The rows come from 4 hidden closed curves, with some noise, and rows from the same curve form a group. Each curve winds through 8 dimensions. The rows are also pushed far along 5 directions, which tell nothing about the answers.
(in the rows, 128 means zero)
Known rows, each followed by its group:
[127 131 123 134 127 154  99 144 139  95 120 101 114 146 176  92 149 163
 128  71 115 112] => J354
[137 141  66 100  78 114 139 155 135 103 114 110 126 105 111 119 118 177
 184 103 174 107] => J354
[141 148 100 116 196 110 117 158 126 146  70 104  95  79 154 132 123 127
  93 121 143 139] => J916
[141 113 141 132  90 132 103 110 132 127 149 137 149 145 134 113 128 129
 141 133 111 117] => J840
[128 133 197 177 142 100 109  90 166 166 189 132 114 190 148 107 171  55
 109 166  76 161] => J48
[138 149 125 101 216 136 123 133 108 150  85 110 106 108 129 161 105  90
  60 139 125 155] => J48
[134 140  86 163  85 143 114 157 144  96 134 103  97 157 157 104 148 192
 169  80 126 118] => J916
[150 144  74 106  99  95 109 125 130 138 100  91 148 130 154 133 140 120
 154 127 122 128] => J48
[ 99 150 130 153 172 146 109 156 128 131 100 104  87 111 177 141 142 158
 102  81 109 137] => J916
[133 156  96  90  55  73 141 100 115 162 130 127 131 116  99 171  94 151
 180 148 165 140] => J840
[145 136 139 118 146 130 105 124 114 163 104 127 123 101 174 144 117 117
 108 125 108 130] => J354
[129 112 116 132 172 141 150 140 116 122 106 116 130 114 122 126 123 101
 108 150 137 140] => J48
[187 162  64  88  65  98  77 131 163 122 120  49 115 159 130  99 113 127
 171 133 144 123] => J48
[141 110 137 139 145 143 191 128  81 147 116 199 153  94 131 150 134 140
 128 120 133 106] => J916
[141 120  91  98 112 139  93 140 128  99 110 115 130 123 104 116  92 154
 129 125 151 118] => J840
[152 116 106 135 101 141 142 128 117  79 138 153 131 152 102  81 112 184
 155 115 153 108] => J916
[132 104 160 168 166 127  90 124 164 139 141  87 126 158 168  89 160  49
  97 169  82 153] => J48
[161 109  94  93 130 129 165 117  97 131 109 161 145 104 113 135 103 121
 133 143 158 127] => J916
[128 146 111 129 119  97  91 114 129 117 115 107 144 159 123 117 132 140
 127 130 112 130] => J840
[124 134 196 156 145 111 111 107 131 197 137 126 107 106 190 143 128  92
 109 149  94 146] => J48
[159 174  86  96 120 100 131 135 124 142 100 120 147 118 111 136 125 151
 152 109 136 106] => J354
[130 101 167 163 125 168 165 125 113 130 152 163 138 132 151 123 149 129
 132 112 109 112] => J840
[150 154 100  77  60 101 102 108 130 125 131  99 131 145  84 142  85 148
 155 149 156 127] => J354
[138 118  88 110 141 119 139 124 111 115 101 117 156 133 103 133 119 108
 122 158 136 136] => J48
[158 126  90  43 165 122  96 118 145 115 105  88 139 126  74 128  83  62
  89 180 151 158] => J840
[ 99 164 124 169 164 107 138 174 114 177  74 115  76  50 204 169 146 181
 128  75 133 123] => J840
[115 122 170 195 118 141 156 132 140 166 166 149 111 144 185 142 196 118
 140  95  87 127] => J354
[153 144  96 125  99 137 122 150 114 136 115 138 118 108 118 149 103 171
 147 113 137 110] => J916
[124 105 154 180  62 126 148 122 134 147 168 152 133 134 166 121 160 139
 177 126 111 115] => J354
[116  94 148 169 163 164 197 119 103 129 150 172 101 137 123 140 128 114
 113 149 136 160] => J916
[158 156 107 139  62  79 141 140 114 195 113 149 152  76 157 166 134 153
 190 126 124  92] => J48
[142 163  86 126  74  80 117 151 148 134 108  97 151 105 137 112 141 168
 192 109 138  93] => J354
[122 161 140 128 154 112  77 153 150 128 105 105 129 111 124 116 132 150
 106 106 114 105] => J354
[113  94 146 165  85 144 100 120 159 112 176 129 114 173 132 104 151 130
 140 122 111 135] => J840
[154 191  82 104 130  60  87 159 129 155  52  77 122  63 156 127 107 179
 146 113 147 105] => J916
[130 155 149 155 130  75 106 123 132 195 120 142 145 106 153 163 158 107
 125 144  84 124] => J840
[126  86 127 134 134 162 201 117  95 126 136 164 148 122 124 140 128 103
 138 141 140 134] => J48
[118 142 132  97 156 123 120 121 140  99 121 102 158 140  63 110 108 117
 108 148 137 125] => J354
[161 141  99 124  96 116 102 121 152 131 139  84 107 169 157 111 144 113
 148 121 119 139] => J48
[164 129  92 104 108 112 114 105 116 131 123 122 155 159  85 139 108 107
 124 170 125 135] => J48
[142  90 108 135  73 145 182 124 131  77 174 163 141 158  43  92 107 159
 179 155 178 117] => J916
[122 169  98 102 237 149 112 155 103  47  58  99 120 142 109  80 108 184
  65  75 147 112] => J48
[107 110 133 186 107 141 109 150 143  98 142 120 113 160 165 106 179 152
 134 100 104 118] => J354
[ 94  93 172 138 109 152 209 101  97 111 164 196 152 115 100 125 119 158
 156 125 158 120] => J916
[157 103 135 119 101 115 195 124  87 202 129 217 149  38 118 182  87 112
 160 180 153 118] => J840
[ 92 126 142 127 207 184 125 142 119  67 102 103  97 140 152  97 129 161
  76  69 133 136] => J916
[120 156  98 128 186 148  89 153 155  60 107  61  98 186 135  79 161 148
  88  72 121 131] => J48
[122 111 145  93 139 152 153 113 106 126 125 142 162 108  83 148  93 108
 112 155 141 123] => J840
[157 143  93 142 106 130 157 155 103 109 118 172 118 118 100 119 113 210
 158  97 160  91] => J48
[ 98  94 172 174 166 145 163 101  98 122 150 185 137 158 115 131 138 116
  96 147 109 147] => J840
[155 154 141 140  59  73  87 121 170 195 158 124 112 114 141 138 130 126
 170 145 114 126] => J354
[158 131 107  97 126 123 153 122 120 109 122 149 132 129  98 112 121 150
 135 115 163 112] => J916
[117  99 143 100 110 137 201  78 113 117 180 175 156 160  41 144 104  94
 141 178 161 153] => J354
[105 109 161 136 177 178 176 132  78 107 117 172 106 104 125 144  99 160
  91 114 152 130] => J354
[148 147 117 133  75  81 121 112 135 157 144 141 159 145 114 142 151 125
 164 143 108 115] => J840
[138 103 124 150  89 130 171 132 130 117 160 165 129 126  78 116 115 150
 166 155 160 119] => J916
[134 111 138 100  73 118 140  87 149 152 169 107 158 152 108 147 137  59
 153 177 120 148] => J840
[118 123 142 153 102 109 157 112 136 122 156 146 150 149 100 116 149 136
 155 143 129 122] => J916
[142 139  95  97 151 114 142 147 106 129  78 128 161  70 111 130  93 141
 134 140 152 107] => J354
[ 77  90 162 204 105 149 176 113 110 126 172 178 114 158 154 139 172 154
 148 101 116 137] => J840

New rows, each followed by its group:
[132 163 126  91 130  99 106 117 133 129 111  92 152 132 106 124 112 118
 127 140 131 121] => J48
[115 111 113 153 130 141 141 122 112 107 135 140 111 163 108 135 128 140
 119 130 136 148] => J840
[113 144 134 167  84  95 140 145 133 198 120 128 124  68 199 172 161 145
 178 109 109 117] => J916
[116 161 127 122 144 104  94 130 123 153 101 110 100 121 159 168 133 137
  99 112 115 143] => J354
[170 116  93  98 106 140 146 126 116  99 132 128 150 146  47 112  79 125
 141 173 164 118] => J48
[104 114 113 129 111 132 124 111 127 102 132 129 127 151 137 123 143 156
 135  99 130 141] => J48
[148 124  98  81  89 127 166 128  82 174 102 153 147  66 114 206  82 119
 147 159 159 119] => J354
[155 122 108 112 144 147 140 122 113 126 120 119 113 142 141 123 114 108
 117 130 135 144] => J48
[152 178  85 113 115  62 107 157 146 180  87 103 124  65 138 147 123 144
 161 131 140 115] => J354
[116 112 123 119 127 140 151 118 132  60 143 125 139 160  90  70 114 153
 144 125 162 127] => J48
[126 120 139 144 125 144 128 113 122 119 151 153 115 171 139 132 151 133
 115 109 108 136] => J354
[127 122 155 166 131 108  99 102 151 138 155 121 150 185 148 110 182  80
 113 147  69 143] => J840
[164 119 130 122  45 124 130 101 153 110 184 127 157 182  79  95 126 122
 175 159 131 113] => J840
[144  86 111 120 116 152 159 125 145  97 159 137 122 157  84 105 131 103
 134 148 156 140] => J916
[152 126 121 112 150 135  79 129 165  96 134  93 124 159  89  74 112 106
 104 150 128 135] => J354
[124 125 155 166  85 142 179 128 141 116 182 152 139 159  74 116 152 152
 169 124 137 103] => J354
[144 174  93  84  73  92 119 121 137 107 123  91 156 146  91 112 115 162
 177 115 154 100] => J48
[158 126 164 171  40  81 140 102 166 205 205 165 121 137 119 137 144 104
 193 174 113 133] => J354
[128 125 113 116 106 150 158 129 121  58 132 128 157 158  90  83 135 182
 154  92 156  93] => J916
[137 112 122 148  91 110 175 110 107 174 139 160 147 114 158 159 149 108
 167 143 119 134] => J48
[138 159  86 130  95  94 117 152 154 139 115  84 113 117 176 114 158 146
 176  93 132 115] => J48
[143 168  90  71 138 102 107 131 119  97  84  97 155 115 119  96  95 159
 140 109 152 105] => J48
[162 160  67  79 132 142 178 147  90  73  89 138 112 118  80 113  87 224
 145  79 205  95] => J916
[160 157 121  75 172  95  97 104 105 151  85 112 127 105 124 130  63 105
  92 169 138 149] => J48
[ 99  74 173 171 202 198 172 146  85  98 113 177 126  96 165 112 128 135
  82 114 124 122] => J354
[137 158 103 107 101 117 149 119 120 101 133 136 146 159 110 117 139 168
 161  90 139 106] => J48
[131  66 164 123 177 183 156  97 111  89 149 164 163 166 101  98 136  75
  77 148 116 133] => J916
[113 120 132  99 151 126  73 113 177  97 134  62 111 164 134  94 143  88
  94 124 122 159] => J916
[100  96 182 212 139 146 192 137 147 139 188 186  94 143 134 123 194 131
 132 111 121 134] => J916
[146 104 107 109 117 143 168 116 111  95 134 159 137 139 121 100 129 149
 147 110 158 121] => J916
[142 127 111 130 147 111 152 140 108 167  94 132 140  79 126 159 111 106
 125 169 134 133] => J916
[123 137  99 119 132 113  78 123 126 124 105 103 142 153 119 145 129 120
 105 132 108 136] => J840
[119 102 174 175  62 133 199 115 113 140 178 200 124 106 142 114 135 185
 193 109 152 103] => J916
[126 131 140 184 161 138 103 136 144 123 136 110 100 174 154 109 166 121
  99 121  88 145] => J916
[113 113 155 125 140 140 100 127 146 142 149 134 116 132 109 151 130  94
  94 143 113 142] => J354
[167 139  99 112 116 111 144 142 111 156 101 126 135  86 135 134  99 126
 153 149 148 114] => J48
[114 128 137 122 177 159 172 138  91  75 104 157 144 109 128  84 109 174
 125  89 156  99] => J48
[117  94 148 172  89 108 128 104 154 140 181 144 129 154 125 111 140 101
 154 176 115 158] => J916
[120 114 145 154 110 129 137 119 129 144 154 155  95 131 131 139 129 147
 133 126 135 143] => J48
[143 154  90  88  42  94 128 124 149 127 137 109 114 121 132 125 131 182
 197  83 170 111] => J916
[104 121  88 112 150 156 103 121 119  56 109  93 120 184 110 107 121 153
 100  99 139 145] => J840
[108  97 134 170 119 159 158 124 115  90 156 180 136 164 114 115 162 165
 133  96 122 117] => J48
[114 138 122 149 143 135 152 128 109 108 129 154 109 152 109 133 134 171
 121 102 140 129] => J840
[155 110 125 120 126 147 176 122  98 132 128 154 162 114 101 126 103 116
 140 154 140 113] => J354
[ 82  94 180 170 141 152 128 122 152 101 168 143 124 144 127  96 149 129
 118 124 114 136] => J916
[ 95 135 200 191 150 114 111 140 153 151 136 125 114 111 180 105 177 145
 118  99  98 114] => J916
[146 159  87  74  84 110  49 103 146 104 117  61 132 172 137 111 105 141
 137 116 119 139] => J916
[116 150 147 149 160 120 116 144 153 117 128 108 127 137 163  91 168 124
 126  93 109 114] => J48
[ 98  70 181 153 183 153 170 117 107 167 137 174 127  83 148 161 124  57
  86 179 118 163] => J354
[173 129 137  79  92 104 168  74  98 159 156 171 143 131  67 143  51 101
 149 204 165 144] => J48
[134 125 147  98 151 139  82 103 145  99 130  76 128 165 126  85 101  93
  95 148 121 147] => J48
[115  85 156 156 102 155 142 115 141 101 191 182 125 172  88 109 143 128
 132 136 128 130] => J354
[119 176 117 141  87  90 134 146 155 142 125  87 101 117 169 127 167 176
 181  77 138 115] => J840
[143 141 128 106 178 128 113 136  88 166  73 144 145  78 149 170 103 112
  81 139 110 120] => J354
[150 121  86  83 157 141  63 129 147  63  98  57 169 176  94  75 114  88
  94 151 117 127] => J48
[134 118 122  89 164 150 104 128 127 102  98  92 157 128 111 116 114  97
  89 137 126 124] => J916
[109 103 138 104 186 191 163 125  87  69 114 146 112 132  96 121  84 148
  80 120 165 138] => J354
[170 130  70  84  85 103 127 117 129 118 117 120 144 135 113 117 115 133
 162 133 154 123] => J916
[172 200  87  92  81  81 100 144 141 116 108  86 111 127 115  92  96 197
 179 100 164  93] => J48
[146 161 116 111  84  61 134 110 138 193 137 135 141 109 141 162 139 100
 172 148 126 131] => J48
[118 116 132 173 199 138 119 149  92 141  76 140 134 100 186 135 147 126
  82 119  92 126] => J840
[148 169  97 114 148  89 105 137 134 163  95  98 102 110 163 144 133 119
 124 121 124 142] => J48
[105 145 147 151 170 105 129 121 139 141 130 125 127 144 139 131 167 103
 106 124 102 142] => J48
[114  98 124 141 108 128 164 125 101 139 123 154 155 100 129 148 124 126
 150 144 136 124] => J840
